The first 7 rows are patterns. Each new row is the sum of 2 different patterns, raised or lowered, with some noise. Before adding, each is slid sideways (what falls off one end comes back at the other) and multiplied by a number that may be negative. Names go in the order of the patterns.
In the rows, 128 means zero.
Known rows, each followed by the names of its patterns:
[129 157 127 123 130 149 141 130  93 133 109 133 125 157 140 110 172 116
 114 104 113 146 137 129 140 130 116 120 132 115 118 108  81 119 135 133
 128] : k190
[114 130 134 138 115 113 118 120 127 142 145 130 160 136 131 109 135 145
 160 127 167 130 124 105 142 128 122 136 143 118 128 138 118 123 134 128
 132] : k222
[132 139 135 130  94 134 133 129 139  75 124 107 127 138 129 138 139 121
 109 141 116 103 126 129  84 143 128 123 145  75 126 149 137 113 164 112
 128] : k271
[153 109 175 131 127 124 123 115 113 138 118 124 137 173 105 101 132 121
 100 117  85 129 126 130 121 122 149 176 142 126 155 104 126 108 137 129
 139] : k128
[136 131 113 136 130 126 145 138 101 124 156 109  83 128 128 138 116 169
 125 126 122 108 122 117 125 162 130 127 134 133 132 153 145 133  93 115
 106] : k855
[ 75 133 122 105 129  80 133 106 130  92 110 108 160 113 131 150 110 149
 108 123 168 136 157  86 153 134 126 181 122 126 139 177 106 163 122 106
 129] : k821
[120 130 133 134 128 181 129 151 122 130 128 128 181 138 129 122 106 110
 141 154  75 138 111 128 137 133 139 141 107  92 143 130 120  84 123 133
 118] : k432

New rows. What belongs after each?
[ 90  95  74 101  74 115 125  98 120  63 116 115 104 137  62  80  85 139
  77 109  94  78  91  64 104  67  71 115  39  62  76  94  72  68 109 115
  79] : k855 k821
[ 99  96 122 121 130 114 121 151 123 120 107 129 138 149 148 154 135 116
 104 133 121 144 134 135 111 110 120 120 131 100 126 117 110 128 130 136
 118] : k222 k432
[124 127 118 130 102 109 112 104 114 118 114 116 101  85 120  80 119 117
 114 101 102 131  98 101 120  95 108 120 112  92 121  98 124 119 108 125
 119] : k222 k821
[121 130 140 136 120 153 153 122 125 121 140 116 148 136 162 152 140 126
 139 122 156 133 158 131 126 100 131 130 152 148 159 120 131 151 119 128
 139] : k222 k855
[128 121 116 103 102 115 105 110 112 129 108 122  96 123  91 111 118 129
 104 119 126 106 110 131 117 109 136 115 112 118 108 142 115 105 106 130
 115] : k222 k271
[125 106  83 135  72 128 117  84 110  96 153  88 114 116  67  95 125 119
  72 134 100 123 153 111 155 108 121 135 101 127 102 132  97 153 129 139
  82] : k128 k821
[141 157 167 177 178 166 114 124 144 150 135 137 162 119 165 170 158 142
 105 179 153 118 141 184 150 141 196 161 158 151 105 152 147 151 196 110
 149] : k271 k855
[106 157 114  89 127 162 125 113  72 125  67 118 110 142 136 100 160 104
  75  88  99 124 116 109 105 103  97 127 124 114  97  92  79  99 115 118
 100] : k190 k855
[110 111  91  71 113 153 136 138 120 148 133 114 124 144 124 118 110 131
  90 141 150 149 134 102 171  87 112 104 114 152 136 131 137 104 112 118
 124] : k190 k855
[170  86  85 109 102 114  91 133 122 134  93  91 109 133 109 133 119 113
 112 108 108 128  82 112  63 102  90 116 111  56 109 110 111 139 131  77
  86] : k855 k432
[104 122  89  67  85  82 102  95  65 102  98  92 110  74  71  80 113  83
  60  97  99  96  75 129  85  79  88  79  67  91  90 116 103  66  96 106
 101] : k271 k855
[141 166 141 124 110 120  94 106 129 136 161 126 139 135  94 118 136 125
 119 132 111 109 125 156 148 147 118 121 151 131 133 135 116 111 141 131
  85] : k222 k855
[ 94 116  81 110 110 104 122 106 116 132 122  97 128  96 106  95 112 109
 126 121  98 134 107 125 109 112 103  97 115 101 104 115 138  93  98 119
 105] : k271 k128
[112 100  80  73 129  74 101 107 101 115  95 101 114 104 130  98 113  83
 119 109 108  75 105  85  77 107  98 116 108  69  91  84 120  80  94  91
  59] : k855 k821
[117  85 105 116 148 122 139 110 113 112 106 137  84 125 127 134 126 111
 121 113 109 119 141 125 115 132 127 134 153 124 113  98 117 110  97 119
 123] : k190 k432
[ 96 109 101 111 144 119 112 124 121 126 153 130 115  87 105  97 106 116
 105 120 107 107 126 136  92 119 132 101  69 109 121 103 110 150 123 119
 103] : k190 k855
[166 154 164 161 168 193 137 149 140 156 153 130 154 134 148 136 146 163
 192 144 159 176 152 139 145 165 115 159 160 184 183 132 145 157 165 155
 163] : k190 k432
[115 132 104 113 135  68 101 124 119 116 132 139 100 124 124 101  70 140
 140 114 114 143 129 162 107 109 108 118 121 103  80 103 136  94 139 106
 137] : k222 k128
[ 75 121 105  95 105  65  89 110 135  94 102 115 149 104  88 120 104  88
  97  98  80  62 102  80 118  75 102 114  59  85 120 100 123 121  97  82
 153] : k271 k432
[172 142 133 148 114 159 154 136 163 120 155 130 155 132 150 137 187 141
 152 158 143 166 136 150 183 153 172 125 166 154 151 189 148 145 159 188
 139] : k222 k821
[154 163 126 157 158 175 131 161 151 199 180 163 196 169 140 182 164 203
 173 184 169 192 154 178 142 170 159 145 160 137 175 191 143 172 136 192
 156] : k855 k821
[ 74  97 104  87  76 109  80 100 110 102  63  88 119  90  49  92  94  98
 106 136 102  93  84  75  84  79  94 135  91  98 112 100  98 137 104  99
  64] : k271 k855
[115 132 143 124  83 134 127 125 119 137 135  88 154 112 113 112 114 139
 130 106 130 123 110 113 121 100 106 103 102 121 136 121 119 128 139 119
 118] : k190 k855
[160 144 136 173 151 163 160 167 156 171 156 174 153 158 160 144 163 154
 168 147 162 157 160 148 161 162 141 171 150 158 157 180 153 163 165 145
 187] : k271 k128
[108  73 100 103 104 126  89  99 114  94 129  75 111  93 119 110  88  67
  96  90  80 105  81 111  94  55  92  67 114  73  88  78  57  96  92  91
  35] : k271 k821
[104 168 110 104  85 175 117 140 114 118 123 104 116 109  91 120  77 100
  53 102  84  74 117 144 117 108 132  89 110 111  68 146 122 142  81 146
 131] : k128 k821
[116 145 143 133 156 150 135 107 166 125 120 123 134 135 137 140 131 129
 129 126 136 115 127 124 113 117 126 128 126 131 158 143 129 154 149 141
 120] : k190 k222
[104 159 161 170 190 172 164 140 162 156 124 110 179 178 134 151 179 189
 192 165 151 153 140 151 144  76 147 164 144 187 142 166 144 144 141 137
 177] : k190 k128
[142 174 133 175 160 143 175 190 123 159 150 165 133 107 153 138 168 168
 162 166 137 146 138 161 140 128 133 143 110 194 164 167 164 103 164 167
 161] : k271 k855
[161 110 138 136 164 160 137 139 138 116 119 143 111 128 142 162 143 149
 111 135  95 135 141 143 124 140 142 117 115 146 159 124 160 139 132 120
 127] : k190 k222
[203 180 170 157 146 147 185 186 115 166 159 175 179 174 175 166 135 133
 155 161 156 140 157 158 134 160 140 168 173 181 201 165 188 155 156 170
 164] : k222 k432
[126 141 116 160 126 125 112 148 127 101 177 169 125 120 100 120  99 144
  89 135 129 130 140 130 103 132 110  94 131 121  97  79 117 156 127 136
 119] : k855 k432
[119  75 118 104 129 139 124  64 110 189 101 137 138 116 147 104 103 132
 155 105  95  81 145 121  86 145 123 130 102 109 104  42 130  52 117 114
 118] : k128 k432
[ 95 129  91  80 108 137  83 123  92  92 120  64 102 106  71  99  53 107
  82 105  83  77 104 125  88 100 114  80 108  88  91 128 110 141  58 107
 106] : k128 k821
[128 114 122 141 150 132 139 122 124 125 122 126 126 108 116 141 142 107
 145 151 128 115 115 139  85 132 132 138 143 124 129 128 102 123 131 125
 122] : k190 k855
[141 135 146 142 177 162 134 128 120 110 134 134 133 152 142 143 157 142
 108 137 160 114  85 115 135 152 130 179 138 153 133 117 133 140 142 174
 123] : k190 k855
[ 74 111 141  85 143 127 134 101 128 111  89 146  79 113 122 121 136 132
 130 104 140 137 120  84 144 135 104 126 122 126 159 136 118 105 102 127
  70] : k222 k128
[115 119 114 157 115 118 129 119 138 129 135 118 111 116 112 108 124 106
 112 125 107 135 124  86 112 120 122  82 114 117  99 112 140 110  96 121
  90] : k855 k821
[109  95  94 114 110 133 117 123 111 104 108 138 105 108 102  76 140 124
 131 116 112 137 111 107 122 142 119 124 105 120 102 144 106 137 128  94
 178] : k190 k271
[137 147 137 134 163 128 148 136 147 152 111 170 149 150 193 134 129 161
 173 109 170 140  96 155 103 144 153  88 144 122 154 116 171 104 130 131
 177] : k271 k821
[139 157 125 154 174 143 150 136 143 165 140 171 149 138 173 134 146 153
 152 113 144 128 149 161 139 158 167 134 123 179 136 139 121 131 180 140
 127] : k271 k432
[120 135  95 114 122 151 117 107 107 124  98 115 117 131  85 119 111 117
 110 125 119  87 119 121 119 130 126 119 105 141 109 134 128 119 120 114
 106] : k222 k432
[172 171 139 149 186 161 138 185 207 162 169 159 183 148 168 162 166 180
 168 158 165 134 160 154 152 158 175 139 156 155 196 162 177 164 140 182
 163] : k190 k855
[ 87 122 134 138 111  86 141 104 116 110 113 113 102 110 129 146 129 115
 113 137 115 107 101 115 113 106  95 104  76 131  93 126 108 113  96  70
 115] : k190 k432
[135 156 158 153 149 155 130 153 134 160 166 163 157  90 149 143 162 171
 187 151 123 226 140 160 140 139 163 152 144 179 185 135 149 163 183 154
 139] : k190 k432
[138 137 135 135 133 155 161 134 131 131 180 144 106 158 145 135 145  99
 138 102 144 108 168 127 140 142  96 133 139 123 165 159 127 121 155 128
 141] : k271 k432
[ 42 120  99 120 105 106 108 140  72 113 131  96 124  95  87 127 115 166
  95 151 110 110 165 102 110 124 134  90 164 113  74 132 115 117 108  88
 124] : k855 k821
[ 80  90 106 130 125 119  90  88 118  91  94 104  90  87 123 106  71 115
 142 100 101  86 111  64 104  96  99 114 101 109 107  74  98 112  97  96
  89] : k222 k855
[129 143 143 142 138  83 141 150 145 163 165 134 135 184 134 153 143 136
 130 116 126 159 161 138 141 155 173 145 133 141 154 124 136 137 142 100
 145] : k128 k432
[145 164 151 139 117 158 118 150 163 179 131 152 168 138 123 163 153 148
 158 173 147 153 147 159 150 143 143 178 168 162 163 157 142 145 157 125
 133] : k222 k855
[135 167 149 174 136 162 133 138 143 133 103 124 109 116 141 142 151 151
 143 112 148 142  81 114 125 153 148 148 159 128 134 131 130  84 148 143
  93] : k190 k128
[ 88 101 120 119 114 126 129 117 106 160 110 115 113 120  88 128 151 122
 130  79 103 122 132 124 110 113 108 120 132 125 126 103 110 100 129 127
  78] : k271 k432
[158 114 127 177 196 156 157 177 165 120 160 178 173 174 127 168 139 134
 152 184 163 135 195 126 129 129 168 183 181 151 166 170 138 146 161 130
 140] : k190 k855
[ 79 132 123  98 114  61 105 129 133 118 145 131 122 120 106 125 131 114
 118 155 117 119  48 124  96 107 131 129 112 122 117  88 119 109  93 115
 103] : k222 k271
[122 133 147 146 134 136 138 147 127 146 118 135 124 143 143 109 126 146
 128 144 131 146 130 133 140 140 133 142 144 136 153 162 138 135 134 145
 136] : k190 k222
[ 88 111  83  90 101  86  87  83  81  90  79 108 102  97 109  96  91  91
  96 109 127  88 132  91  91  90 109 106  78 111 109  87 112 102  87  96
 116] : k222 k821
[121 173 138 119 119 130 101 147 125 139 125 135 129 160 125 122 139 110
 174 137 152 135 130 137 123 128 140 145 109 150 161 133 135 177 126 148
 137] : k271 k128
